The rows are grouped in 4 ways, from coarse to fine. Each group lies inside one group of the grouping before and may be the whole of it. The rows also spread widely along 11 directions, which tell nothing about the answers.
In the rows, 128 means zero.
Some rows, each with its group in each grouping after it:
[151 131 126 124  57 103 119 105 147 116  98 185 142 111 132 118 149 155
 111  92 124  85 144 136  95 146 132 103 114 107 123 108 152 146 150 102
 107  79 106 121 145 123 161 138  99 112 141 136] : Bar Z837 Forul foza
[159 148 135 133  99 130 124 130 128  73 136 114 173  61 132 119 146 144
  98  64  92  96 138 111 132 130 125 108 130  74 129 114 157 178 166 105
 102 129 130 121 128 126 152 133 119 127 144 101] : Bar Z837 bozu Tus
[139 129 136 141 128 111 107 139  79 100 101 110 172 114 134 158 119  95
 123 119 147  96 147 118 145 119 147 130 140 129  99 136 154 142 113 118
 164 169 117 136 118 152 119 144  90 153 132 120] : veli Z417 mutu Nido
[173 139 172 113  72  92 111 135 110 103  64 175 135 104 143 146 115 116
 121 124 153  77 141 173 130 135 120 127 132 158  94  79 132 138 148 117
 120 163 147 125 119 125  91  97  39 151 200 128] : Bar Z837 Forul durab
[148 144 125 140  98 112 109 128 102 113  88 158 164  89 140 139 137 123
 148 103 152  72 145 116 120 125 125 144 118 105 115 120 158 155 159 125
 153 131 109 118 123 163 126 155  77 139 150 121] : Bar Z837 bozu netuk
[143 130 133 126 109 105  99 143 110 126 104 142 150 127 126 130 129 137
 148 153 156 126 139 133 133 108 127 134 141 141 134 115 126 140 130 124
 154 158 134 137 120 134 127 117  92 127 156 130] : Bar Z51 Mari nitiz
[135 102 110 107 124 132 102 103 145 152 142 162 107 156 139 123 128 120
 115 158 124 115 155 130 133 115 102  94 144 151 127  99 123 120 124 144
 157 100 149 129 166 112 138 133 120 128 141 146] : veli Z850 badez Zos
[136 131 142 153 135 126  99 165  97 109 106 107 161 114 112 122 136 135
 116 120 134 151 138 130 157 111 135 145 146 136 140 130 136 156 127 115
 131 176 137 159 101 126 134 119 109 137 133 115] : veli Z417 badiz lor
[158 120 107 128 109 118 119 107 129 117 130 143 166 121 143 137 140 118
 140 146 130 113 129 136 121 114 129 102 142 136 113 115 137 144 137 126
 161 132 141 140 157 123 150 108  99 141 161 124] : veli Z417 badiz kadan
[169 118 114  98 131 154 107 111 148 105 181 127 139 115 150 116 139 124
 105 113  86 128 137 130 144 116  99  86 152 119 131  92 130 159 154 137
 131 139 184 124 162  98 141 110 134 135 151 127] : Bar Z51 Mari poza
[134 151 107 136 127 130 144 163 112 162  72 200  98 118  87 166 135 144
 120 167 187  79 122 156 135 103 131 165 114 174 113 134 123 101 152 101
 169  93 102 118 165 142  89 130 115 127 153 124] : veli Z63 luma toze
[147 148 116 136 122 133 136 162 123 136 110 168 124  75  89 155 132 148
 131 165 160 106 110 134 147  91 111 159 133 138 134 122 107 140 175 124
 167 125 123 113 180 131 102 101 115 137 171 105] : veli Z417 badiz lor
[168 119 103 107  88 140 133  89 164 116 156 174 134 107 137 123 153 139
  94  96  90  93 130 137 113 137 113  75 123 110 117 103 137 148 163 117
 112  76 147 113 192  96 159 125 135 125 137 131] : veli Z417 mutu Nido
[142 125  84 146 148 162 115  91 150 133 133 150 116 129 169 118 155  99
  91 135 106  89 159 121 137 113 109  90 146 151 121 105 163 130 141 128
 169  62 142 162 159 121 164 137 112 146 168 116] : veli Z850 badez Zos
[135 112 100 123 127 129 101 115 134 132 134 147 125 158 129 138 130 126
 112 140 133 123 142 127 117 125 144 112 152 141 123 132 149 126 104 118
 170 107 111 131 160 129 150 132 125 126 117 146] : Bar Z837 bozu Tus
[148 110  92 138 150 151  88 121 120 129 130 140 140 166 139 129 144 118
 118 120 130 145 138 138 126 127 148 131 153 152 127 140 161 140 109 123
 170 136 133 152 139 131 153 129 119 140 110 146] : Bar Z837 bozu Tus
[110 122 132 133 131 130  90 130 112 130 127 110 149 140 144  89 147 132
 116 102 112 121 180 100 147 120 109 102 122 110 144 113 150 141 124 125
 108 123 144 153  79 125 154 188 130 107 109 133] : veli Z63 luma toze
[140 115 107 111 131 116  94 103 115 145 118 135 153 184 177 121 137  97
 166 172 151 102 157 137 116 114 122  95 143 165 107 102 150 110 105 132
 176 148 164 151 103 133 135 146  91 124 166 153] : Bar Z837 Forul durab
[139 119 130 150 140 142  75 154  97 123  89 146 127 144 121 131 133 122
 100  93 145 143 148 138 145 135 145 165 146 148 133 138 159 149 116 123
 146 153 118 149 114 140 127 138  98 146 103 140] : Bar Z837 Forul durab
[171 132 115 142 126 141 107 142 134 110 125 144 146 111 122 124 147 145
 116 133 125 157 115 154 140 108 132 137 157 154 145 116 129 161 149 116
 147 149 151 156 149 110 147  70 104 144 166 113] : Bar Z51 Mari poza
[141 139 120 132 109 125 106 129 128 127 115 146 151 110 138 105 151 146
 146 125 132 109 145 120 125 114 110 123 127 116 142 107 142 149 157 124
 133 124 141 136 113 131 145 142 105 115 159 123] : Bar Z837 bozu Tus
[146 107  92 150 106 136  84  90 155 107 154 141 155 109 148 114 144 130
 118 112 101 144 145  93 115 123 130 108 163  96 153 121 157 177 133 143
 169  91 106 145 179 130 201 112 103 144 132 121] : Bar Z837 Forul foza
[142 130 161 139 107 119  85 151 118 102 105 139 121  91 115 132 109 133
  99 118 131 134 148 122 154 119 117 148 158 125 142 104 130 163 136 135
 137 151 119 131 137 129 120 104  78 151 153 116] : Bar Z837 bozu netuk
[181 119 128 142 109 131 104 110 118  85 120 142 169  88 153 141 134  99
 113 100 112 115 131 143 140 128 126 119 150 131 107 106 147 176 152 136
 145 156 149 145 158 125 142  89  66 178 166 110] : veli Z417 badiz lor
[144 114 108 125 153 175  89 114 130 108 187 110 145  91 148 109 143 109
 103  81  78 127 155  83 164 116  85 104 145  81 145 110 143 179 162 161
 135 130 167 123 157 118 149 159 142 147 112 118] : veli Z417 mutu Nido
[130 122  82 130 112 123 121 129 129 170 117 199 121 122  90 160 134 148
 161 179 179 107 116 118 114 100 125 154 126 133 135 144 113 123 148 137
 200  90  92 100 206 148 126 134 125 125 124 139] : veli Z417 mutu Nido

New rows. What belongs after each?
[128 128 123 143 112  93 126 155 108 115 120 104 178 124  85 150 125 155
 137 173 155 148 114 122 126  99 168 128 151 133 133 153 121 132  98  94
 166 158  98 140 139 130 149 100 132 114 131 118] : veli Z417 mutu Nido
[142 117  99  97 158 151 116 150 101 170 131 157 128 182 111 135 147 133
 146 142 156 122 124 159 136 115 120 133 115 166 114 136 122 105 131 121
 145 161 176 117 128 118  93 164 161 109  98 164] : veli Z417 mutu Nido
[130 159 146 162 148 137  89 181  79 110  86 113 152  73 127 123 137 125
 132 111 153 113 154 101 176  98 109 177 136 117 149 122 146 166 164 132
 149 174 133 146  81 159 107 151  88 144 156  99] : Bar Z51 Mari nitiz
[129 137 121 120  85  98 124 121 155 137 122 145 140 129 125 103 145 170
 142 175 135 115 139 125 108 105 120  93 136 130 147 101 123 123 134 104
 133  97 128 139 127 110 161 119 120  89 177 127] : Bar Z837 bozu Tus
[127 104  97 125 122 158  87  89 161 150 154 164 111 150 158  79 163 132
 104 104  91 125 170 110 131 130  87  85 129 116 152  99 146 147 148 146
 116  65 155 146 146 101 177 172 137 116 113 148] : veli Z417 badiz lor
[152 109 108 115  86  98 121 115 114 136 106 177 159 155 109 154 136 139
 141 129 157 109 121 153  96 137 159 120 118 139 102 144 134 125 115 107
 149 127 109 114 162 132 138 132 117 121 103 156] : veli Z417 mutu Nido
[176 142  98 119 129 147 137 148 135 124 138 156 149 107 107 135 156 160
 134 136 134 131  97 159 129 103 128 135 133 143 134 124 121 147 171 107
 145 144 161 125 163 112 127  89 140 123 158 118] : Bar Z51 Mari poza
[161 140  69 152 140 177 103 117 140 148 122 195 128  97 150 109 179 134
 144 110 134 107 134 121 131 110  93 153 122 126 152 117 152 165 201 147
 167  85 146 140 161 141 150 143 107 143 154 119] : Bar Z51 Mari nitiz
[146 100 153 102  90  99  85 120 110  92 131 117 163 150 130 130 114 126
 101  78 110 132 155 129 120 153 152  96 143 106 112 122 150 152  92 116
 109 166 125 120 119 121 145 140 113 124  88 155] : Bar Z837 Forul foza
[152 115 127 129 104 121  94 107 114 118 112 169 137  96 148 149 118  95
 130 123 139  88 151 118 138 123 105 128 139 121 110 103 137 158 152 158
 167 127 125 117 172 145 122 131  65 168 152 126] : veli Z417 badiz lor
[165 117  89 110 105 152 105 107 149 155 124 222 106 138 132 119 162 147
 124  99 131 106 133 152 111 138 106 127 111 134 131 113 138 144 175 134
 133  82 144 112 179 119 137 144 122 125 117 155] : Bar Z51 Mari nitiz
[148 119 136 109 123 128 102 151 111 119 122 148 119 131 101 154 111 133
 103 115 140 125 132 142 138 129 137 142 145 135 118 129 130 138 121 121
 145 155 123 106 155 129 104 123 120 135 109 143] : Bar Z837 bozu Tus
[153 114 111 138 110 122  95 139 111 130  96 174 143 139 106 149 133 140
 134 120 160 139 121 148 114 131 156 163 140 143 127 144 141 148 124 121
 166 143 103 127 157 143 135 112  98 140 111 144] : Bar Z837 Forul durab
[152 140 148 118  96 102 128 122 124  82 112 126 139  96 138 160 108 110
  85 126 124  71 145 131 131 128 142  95 151 127  92 105 151 134 120 100
 145 126 111 120 150 128 122 109  87 144 175 114] : Bar Z837 bozu Tus
[177 144  85  96  67 106 153  93 132 135 116 183 206 119 155 114 185 157
 202 108 142  50 117 150  66 133 120  92  75  99 102 111 149 137 189 102
 118 114 161 102 121 138 148 164 121  87 160 142] : Bar Z837 Forul durab
[156 108 143 116  87 118  73 107 122 125  98 189 119 126 154 127 122 110
 124  98 136 102 162 136 127 145 104 130 135 128 119  90 142 156 144 156
 136 131 135 119 144 135 122 137  57 155 140 150] : Bar Z837 Forul durab
[165  97  94 118  92 108 123 104 137 107 162 135 196 137 109 138 142 156
 140 125 115 157 109 140  95 124 166  96 140 113 125 144 128 156 113 110
 146 136 120 127 181 116 185  90 137 121 103 136] : veli Z63 luma toze
[149 104 116 102 137 127 105 101 113 114 152 129 135 133 155 170 101  70
 115 152 128  89 150 121 144 116 119  93 159 139  86 109 138 130 111 149
 191 145 142 113 183 134 112 127  98 166 144 137] : veli Z417 badiz lor
[133 126 124 146 109 133 102 113 126 119 103 164 120 105 143 127 136 114
  86  92 119  87 170 114 140 132 116 118 127 120 122 110 158 148 142 128
 132  78 107 138 146 135 146 156  90 147 132 122] : veli Z63 luma toze
[165 126  91  94 142 158 134 144 127 125 166 145 142 123  98 152 141 147
 119 108 123 120 104 141 126 119 133 128 131 117 120 142 130 140 152 113
 149 143 148  90 182 120 115 127 175 117 102 139] : Bar Z837 Forul foza
[176 101  92 107 105 132 117 102 138 137 142 180 156 150 129 132 152 136
 146 128 128 132 112 165 106 130 129 110 127 145 114 121 125 144 146 129
 144 133 159 123 179 110 146 106 121 133 125 151] : veli Z417 badiz lor
[149 135  89 155 163 156 132 163 125 133 122 127 146 147  95 131 161 154
 107 156 138 166 100 165 139 100 159 142 150 181 137 154 135 127 124  85
 157 140 142 172 141 106 147  87 154 123 137 119] : veli Z417 badiz lor
[149 111 147 117  93  94  86 107 108  98 110 148 136 109 149 170  87  85
 122 136 146  86 158 115 131 129 130 120 161 123  96 103 143 148 110 149
 184 147 101 108 168 154 115 116  48 171 155 133] : Bar Z837 bozu Tus
[130 144 121 148 164 155 114 187  81 143  87 144 131 117  88 137 148 143
 114 100 159 115 132 137 159 112 129 184 113 142 133 152 140 135 154 111
 139 153 129 130 107 149  95 166 140 126 100 124] : veli Z850 badez Zos
[135 136 111 115 127 137 122 108 132 115 133 137 122 125 153 139 131 106
  90 113 115  62 160 114 128 128 123  88 135 121 101 112 167 122 129 110
 150  88 123 119 146 132 132 166 126 127 141 131] : Bar Z837 bozu netuk
[129 133 120  89 141 138 135 145 108 132 159 107 159 131 119 119 144 143
 129 109 115  93 147 117 142 112 108  92 104 102 118 122 130 123 144 109
 106 145 169 104 107 120 113 189 180  89 104 136] : veli Z63 luma toze
[118 110 124 145 120 106  81 137  91 148  84 166 126 139 116 157 110 108
 144 160 181 117 152 115 138 114 133 163 144 146 124 135 132 133 111 148
 195 138  90 129 150 161 116 144  76 153 118 143] : veli Z417 badiz lor
[166 118 113 107  83 100 111 115 116 144  95 192 158 149 132 138 141 141
 180 142 168 103 122 164  92 130 133 132 116 147 109 116 130 131 142 124
 153 147 139 114 140 139 124 123  84 122 147 155] : Bar Z837 bozu Tus
